The rows come from 5 hidden closed curves, with some noise, and rows from the same curve form a group. Each curve winds through 8 dimensions. The rows are also pushed far along 5 directions, which tell nothing about the answers.
In the rows, 128 means zero.
Some rows, each with its group after it:
 99 122 146 114 134 130 126 148 150 124 149 115 113 176  55 139 155 146 109 112  68 142 => J_167
129 120 149 119 148 133 119 123 130 146 165 125 113 119  96 154  98 136 141 127 137 140 => J_435
104 113 145 116 147 118 123 133 105  87 157 121 132 139  85 124 116 112 119 126 109 114 => J_176
167 136 162 168  95 101 133 156 112  70 132 151  88 172 171 129 121 119 149 107  94  96 => J_167
 98 124 138 103 183 184 135 132 161 212 136 125 131 136 112 143  95 136 130 107 137 130 => J_220
109 149 132 120 149 143 127 155 140 175 120 126 123 155 115 137 113 129 124 109 116 124 => J_220
112 130 128 134 127 147 135 118 128 129 118 127 119 122 119 110 106 113 126 128 119 124 => J_167
163 145 165 147 139 152 164 135  97 142  87 140 126 101 180 123  60  83 135 124 151 116 => J_167
138 121 127 149 120 136 135 132 129 101 143 133 110 126  95 121 134 123 125 148 124 138 => J_435
 81 107 114 120 140 135 143 105 146 154 143 134 134 101 111  96 122 147 126 140 156 136 => J_220
120 146 166 117 137 148 149 151 142 154 152 118 121 163 116 137 106 110 111 101  92 110 => J_167
111 112 136 121 128 136 164 120 142 136 134 119 161 137 130 110 139 122 102 126 114 130 => J_435
140 126 128 130 120 125 155 123 135 139 117 134 141 116 173 125 142 146 126 144 141 132 => J_220
130 155 130 118 133 132 128 158 119 136 117 120 128 146 133 139 118 119 114 126 112 122 => J_220
166 159 157 155 135 134 120 153 132 133  95 141  98 172 179 172 121 123 155  88 125 114 => J_104
131 123 113 142 122 127 107 133 120 113 117 128 135 151 112 131 143 111 120 115 110 128 => J_435
139 110 111 121 123 148 151 127 164 176  98 118 172 160 156 143 170 149 110 117 103 157 => J_435
139 107 110 133 117 111 108 139 131 126 140 131 139 153 121 128 141 133 136 114 116 133 => J_176
113 123 121 116 134 137 147 118 141 121 120 106 155 138 107 139 160 140 110 145 112 147 => J_176
154 132 125 132 128 159 120 138 135 144 120 128 128 147 144 147 117 108 124 109 117 133 => J_104
131 106 141 118 128 137 143 134 116  99 137 124 138 144 136 127 112 119 119 127 100 130 => J_220
109 142 106 115 119 135 104 117 150 156 128 133 108 118 142 131 138 144 125 113 148 142 => J_104
126 116 126 137 152 155 143 148 132 133 132 121 145 160  93 129 115 111 122 133 106 125 => J_220
125 125 134 136 165 145 132 145 119 138 124 139 139 145 141 132 103 112 136 121 136  98 => J_435
120 119 140 114 157 142 140  96 125 144 116 122 159 100 146 133 130 123 122 132 150 118 => J_435
132 125 140 133 100 107 137 142 131 105 152 141  96 130 125 119 135 148 122 133 118 142 => J_435
120 121 111 121 111 108 134 140 132 138  97 132 141 141 147 122 153 156 118 129 114 153 => J_176
147 118 112 135 115 144 149 129 141 177  86 124 170 149 176 132 127 127 118 119 104 142 => J_176
139 181 147 122 152 166 119 120 145 185 123 130  82 102 168 161  78 130 162 121 164 108 => J_104
111 119 127 109 156 159 104 101 143 141 148 124 102 107  98 150 108 146 152 132 145 141 => J_176
137 111 129 130 116 102 115 133  97  84 146 143 115 115 133 115 122 132 132 141 127 121 => J_167
146 140 140 118 141 155 119 132 126 147  99 127 118 122 136 152 122 123 125 117 126 140 => J_435
106 121 132 129 136 113 118 107 111  97 150 136 113  96 115 110 125 131 134 145 147 107 => J_167
142 120 129 150 136 135 126 152 120  99 132 137 122 162 120 132 126 117 134 127 110 114 => J_220
130 130 158 123 146 136 147 127 118 152 116 126 137 125 137 147 113 130 116 130 110 124 => J_176
139 113  92 132 118 154 143  88 132 155 100 127 166  85 177 107 118 119 128 151 161 136 => J_104
169 148 142 157  94 107 102 151  95 104 111 161  72 131 193 127  81 115 157 104 126 105 => J_176
141 119 134 145 116 120 173 125 105 137 110 122 187 124 154 101 109  88 102 138 115 111 => J_220
136 141 146 146 113 140 131 133 102  88 152 140  88 108 118 103  72  77 122 127 138 116 => J_104
134 151 159  98 136 138  98 160 141 107 155 122  56 153  90 176 124 155 141 110 103 154 => J_176
121 119 105 125 123 136 154 102 130 166 102 125 168  79 140 103 131 125 106 152 164 156 => J_167
162 131 117 155  53  77 113 159 117  78 140 137 109 152 110 122 178 131  94 126  89 158 => J_167
117 133 114 112 132 128 128 144 149 192 123 123 147 136 117 136 148 150 106 124 123 147 => J_176
129 126 129 130 156 140 139 134 113 137 118 134 156 115 137 120 123 104 113 131 154 113 => J_104
105 119 100 117 118  92 116 107 135 119 153 114 143 102  77 128 184 173 120 170 134 150 => J_104
124 116 151 146 102 107 155 127  93  61 155 125 129 121  92 100 110  96 101 152  96 120 => J_176
130 120 147 135 133 137 175 123 116 141 118 140 143 106 184 100  80 113 134 137 150 112 => J_435
153 156 157 124 148 135 117 163 123 145 122 111 134 189 134 178 108 107 134  96  78 100 => J_104
147 128 110 135 119 114 115 143 139 156  99 126 168 170 157 156 180 131 107  98 112 138 => J_167
 88 123  77 113 128 156 111  77 170 182 104 122 130  88 116 121 161 169 129 144 156 163 => J_167
108 114 114 124 129 139 104 100 133 115 139 137  95  99 112 125 121 148 145 136 152 147 => J_435
114 109 143  97 199 163 166 163 124 201 107 102 220 170  97 146 114 103  92 119  95 122 => J_220
130 137 122 142 126 113 135 148 127 153 129 128 141 134  98 125 136 127 115 134 132 138 => J_435
105 133 135 142 139 130 160 117 124 133 117 125 147 112 108 101 131 114 116 146 136 112 => J_167
 91 135 141 117 118  98 171 149 114 110 145 112 164 138  90  96 145 111  73 144 100 123 => J_176
124 112 138 147 154 145 175 132 112 137  74 128 180 155 176 110  86  86 133 109 128 106 => J_104
151 125 106 124 163 168  91 129 161 180  96 138 125 158 175 183 153 164 156 105 135 132 => J_220
141 145 122 122 135 158 114 129 129 147 104 144  95 112 189 139  95 136 149 123 152 124 => J_220
126 110 150 132 141 130 143 112  93  81 137 140 127  97 146 108  95 104 131 142 144 101 => J_435
142 119  79 127  85 105 104 106 140 142 129 133 142  95 155 126 177 158 114 144 154 162 => J_167
105 146 121 119 116 119 150 110 119 119 138 110 133  83  97 109 120 125 111 170 143 140 => J_220
126 117 125 144  96  62 135 149 104  65 151 119 148 154  84 115 173 135 109 154  89 124 => J_104
131 145 156 119 142 116 127 138 103 112 124 124 127 135 144 147 113 119 127 123 116 105 => J_220
141 130 155 123 143 152 150 140 118 137  99 139 117 124 165 128  94 121 131 121 128 127 => J_435
141 135 104 158  54  75 117 127 116  78 111 137  97 131 152 110 141 149 143 141 109 148 => J_104
109 107 119 116 139 131 147 146 156 145 146 120 149 156  89 126 165 157 112 136 109 147 => J_104
140 119 128 141 121 125 159 100 104 110 128 129 152  73 146  99 110 107 124 168 160 119 => J_104
109 151 135 109  97 109 125 123 135 101 167 120  98 112 114 119 134 131 110 130 131 136 => J_176
122 119  99 132 116 120 125 102 144 138 125 117 160 114 110 125 188 147 108 151 126 138 => J_167
128  93  79 126 143 142 141 110 144 165 102 119 193 121 135 115 147 136 135 147 152 147 => J_176
123 116 140 126 134 120 156 161 101 109 104 126 169 157 125 103 134  95  87 119  92 116 => J_435
134 134 134 152 103  95 138 135 108 103 120 149 113 112 154 106 124 123 127 127 154 129 => J_167
117 143 143  98 119 143 134 127 150 129 170 113  98 119 103 130 109 131 123 124 128 147 => J_176
149 139 122 165 105 124 141 150 120 107 116 137 123 153 148 110 114 102 134 127 116 110 => J_104
133 111 126 138 101 122 147 122 102  77 127 131 135 125 153 100 103 104 122 140 113 122 => J_220

New rows. What belongs after each?
120 136 121 151 113 114 163 140 125 131 127 131 149 131 134  94 131 113 109 143 130 112 => J_220
117  98 153 136 148 130 145 134 125 136 155 141 131 138 105 114 107 120 125 117 121 115 => J_220
171 147 138 157 110 133 118 148 132 111 126 148  81 149 171 143 124 131 154 116 123 110 => J_104
125 157 145 137  83 101 119 130 135  98 169 129  79 124  96 121 152 132 108 126 108 125 => J_167
109 119 121 114 134 118 112 132 129 152 133 134 127 125 120 124 123 144 128 119 129 134 => J_176
107 135 117 114 144 127 144 121 137 140 110 103 160 132 111 142 149 146 123 151 124 138 => J_220
117 121 154 155 140 118 185 119  95 111  96 137 167 116 172  86  91  84 127 129 148  89 => J_167
112 118 131 128 130 131 139 101 122 110 143 117 132 113 118 117  97 121 143 145 128 118 => J_104
139 125 130 119 145 179 137  98 135 163 107 129 138 106 190 135  88 111 139 120 148 119 => J_435
104 126 185 102 201 156 131 143 112 158 163 130 125 128  95 144  70 105 125 107 132  90 => J_220
115 121 130 101 150 157 151 118 141 178 133 121 139  93 122 121 106 142 121 148 143 143 => J_167
152 117 140 146 165 143 150 125  85 131  82 132 181 120 172 123  85  81 134 130 142  93 => J_435
104  93 134 106 164 146 148 105 153 161 150 109 176 134  89 143 151 146 114 135 117 143 => J_220
109 127 137 130 150 145 118 118 140 133 155 127 110 137  97 137 115 126 138 120 127 113 => J_220
143 111  89 127 120 142 120 117 146 163  86 127 168 153 188 136 157 148 134 122 103 123 => J_167
130 142 125 102 128 130 102 137 160 173 114 109 127 167 124 185 158 165 125  99  97 163 => J_104
129 111 129 113 164 160 126 120 126 142 120 135 128 107 141 134 106 138 145 137 151 128 => J_104
141 139 140 176  95  92 130 130 100  90 139 144 107 122 126 103 112 101 132 133 126  99 => J_220
140 150 141 118 142 160 112 133 145 165 116 146  85 115 165 154 113 138 137 101 161 141 => J_104
104 120 158 126 157 128 183 153 106 128 124 126 163 127  98  97  98  93  97 135 136 127 => J_104
125 135 120 129 113 107 107 140 129 131 130 142  98 129 138 124 128 147 139 119 135 133 => J_176
112 140 140 111 158 128 127 116 118 137 145 116 125  95 100 140 108 137 140 155 148 119 => J_104
111 137 139 130 152 134 128 146 120 119 122 137 115 135 112 122 130 120 123 123 133 112 => J_435
117 114 116 120 116 128 114 129 141 137 151 132 130 140 123 125 145 135 108 114 114 134 => J_220
158 114 112 130 111 110 104 150 126 141 136 136 132 148 138 155 143 152 123 125 112 151 => J_435
108 149 181 101 162 138 151 149 125 129 151 111 122 156 114 150  94 113 122 112 102 102 => J_220
164 130 152 141 128 165 172 128 121 149  86 136 141 125 206 123  77  96 135 119 127 116 => J_435
134 112 102 123 134 146 154  95 125 160  99 113 190 103 177 114 108 119 135 155 137 113 => J_104
138 143 128 130 157 147 146 121 125 161  61 121 153 132 197 151 109 133 157 131 140 115 => J_220
144 117 123 148 152 142 132 139 133 149 126 129 156 161 135 148 128 120 137 123 124 111 => J_435
111 121 109 138 116  95 142 144 130 141 143 123 160 132  70 107 161 132  96 147 127 149 => J_435
135 134  90 155  98 119 132 127 138 132 103 134 128 132 151 111 142 142 140 145 132 136 => J_104
164 118 153 159 111  88 169 158  80  72 114 126 171 161 152 111 114  93 123 143  85  92 => J_104
117 143 140  95 139 141 125 133 134  94 152 111  98 125 109 138 111 125 136 125 137 138 => J_176
144 133 102 148  90  92 137 150 152 137 114 119 162 186 145 136 196 152 115 123  87 132 => J_104
131  92 115 133 125 103 148 138 106 126 139 131 174 122 115 110 126 130 111 153 128 142 => J_435
117 139 139 125 127 142 151 135 130 119 148 117 136 147 129 117 107  99 111 125 109 107 => J_220
107 130 134 121 125 121 161 149 130  79 138 106 143 162  79 120 154 123 102 143  94 140 => J_176
124  96 110  96 159 155 139 140 149 190 113 115 187 158 141 143 136 147 115 122 103 141 => J_167
173 126 112 163 132 154 133 133 121 146  71 146 140 143 205 133  99 108 158 118 140 114 => J_167
144 135 129 134 124 118 112 145 115 118 110 125 139 149 114 143 159 115 105 114 105 131 => J_435
128 129 119 122 132 133 125 133 120 142  99 132 136 135 174 125 104 129 140 119 124 117 => J_104
144 163 155 135 153 150 111 144 141 154 110 130  95 155 127 173 134 133 143 104 113 111 => J_167
138 117 120 107 139 146 100 137 135 156 124 128 137 157 154 163 128 137 124  99 107 135 => J_435
133 129 136 129 135 139 131 148 145 133 146 132 109 150 115 138 136 142 133 127 116 127 => J_104
128 137 131 153 128 127 134 120 117 143 115 129 141 127 136 119 104 100 132 124 129 103 => J_220
146 157 112 151  67  85 100 105 115 113 100 147  85  95 194 125 134 148 147 129 145 131 => J_220
101 154 149 115 131 127 103 132 121 122 142 134  70 121 108 143 109 141 126 120 121 125 => J_176
101 119 133 130 133 131 135 124 133 130 146 141 107 120 119 108 110 136 134 128 138 125 => J_220
131 126 155 144 120  92 159 135 102  99 139 132 153 122 128 109 134 101 103 129 137 115 => J_167
138 123 107 138 103 132 122 124 127 108 114 125 134 149 153 127 126 118 127 125 104 129 => J_220
117 111 153 128 153 128 161 125  94 107 145 129 143  82  86  99  92 101 115 161 156 129 => J_167
165 112 134 146 126 130 128 147 110  98 107 146 122 146 166 132 119 125 144 125 116 122 => J_104
108 139 133 119 166 164 134 112 140 151 115 123 118 123 147 142  94 131 156 129 148 113 => J_220
117 117 101 135  85  99 110 100 138  89 152 122 111 122 106 122 160 157 136 148 118 146 => J_104
 95 138 151  99 174 140 118 155 135 153 147 126 115 145  82 149 125 133 114 105 131 133 => J_104
143 125 131 128 125 130 134 130 125 113 106 131 117 127 150 136 123 143 145 135 128 143 => J_176
107 130 143 117 128  98 113 153 138 119 164 130 103 144  63 142 164 154 107 116 125 158 => J_167
146 140 153 142 123 113 116 133 126 106 136 128 117 151 118 157 156 121 120 109 112 120 => J_167
 98 133 106 119 120 109 107  97 146 143 142 139  94  64  98 125 164 176 127 150 195 175 => J_167
 80 116 117 113 161 137 164 109 161 178 132 103 188 124  71 126 167 141  96 142 149 157 => J_104
100 133 131 113 163 147 108  90 125 140 142 135 102  72 128 129 104 140 152 143 176 108 => J_167
149 110 111 148 110  98 123 142 124 135 123 139 157 162 167 137 143 138 132 116 116 125 => J_435
 95 100 110 118 135 136 120  98 130 118 136 131 128 100 110 110 124 139 129 140 147 143 => J_435
 95 101 110 124 155 117 131 116 127 146 136 129 174 120 102 112 155 137 112 139 143 120 => J_220
 93 133 163 123 177 151 158 140 102 118 133 133 129 113 102  98  77  87 119 132 145  91 => J_435
 98 149 141  88 148 154 129 113 163 195 154 118 106  90  96 144 127 158 113 132 152 155 => J_167
115 123 115 116 132 136 140 114 140 169 117 119 151  97 106 124 146 141 105 143 151 167 => J_167
128 108  94 148  91 122 139 102 139 121 120 135 131 104 139  98 142 144 131 155 140 154 => J_220
148 120 121 115 167 159 137 119 139 194 104 128 175 126 194 151 121 136 141 126 149 108 => J_167
147 125 135 138 118 121 106 130 110 106 152 144  96 113 135 120  87 111 153 120 143 113 => J_176
113 128  96 114 147 155  95 109 181 197 107 133 114 138 152 166 164 190 154 111 147 152 => J_220
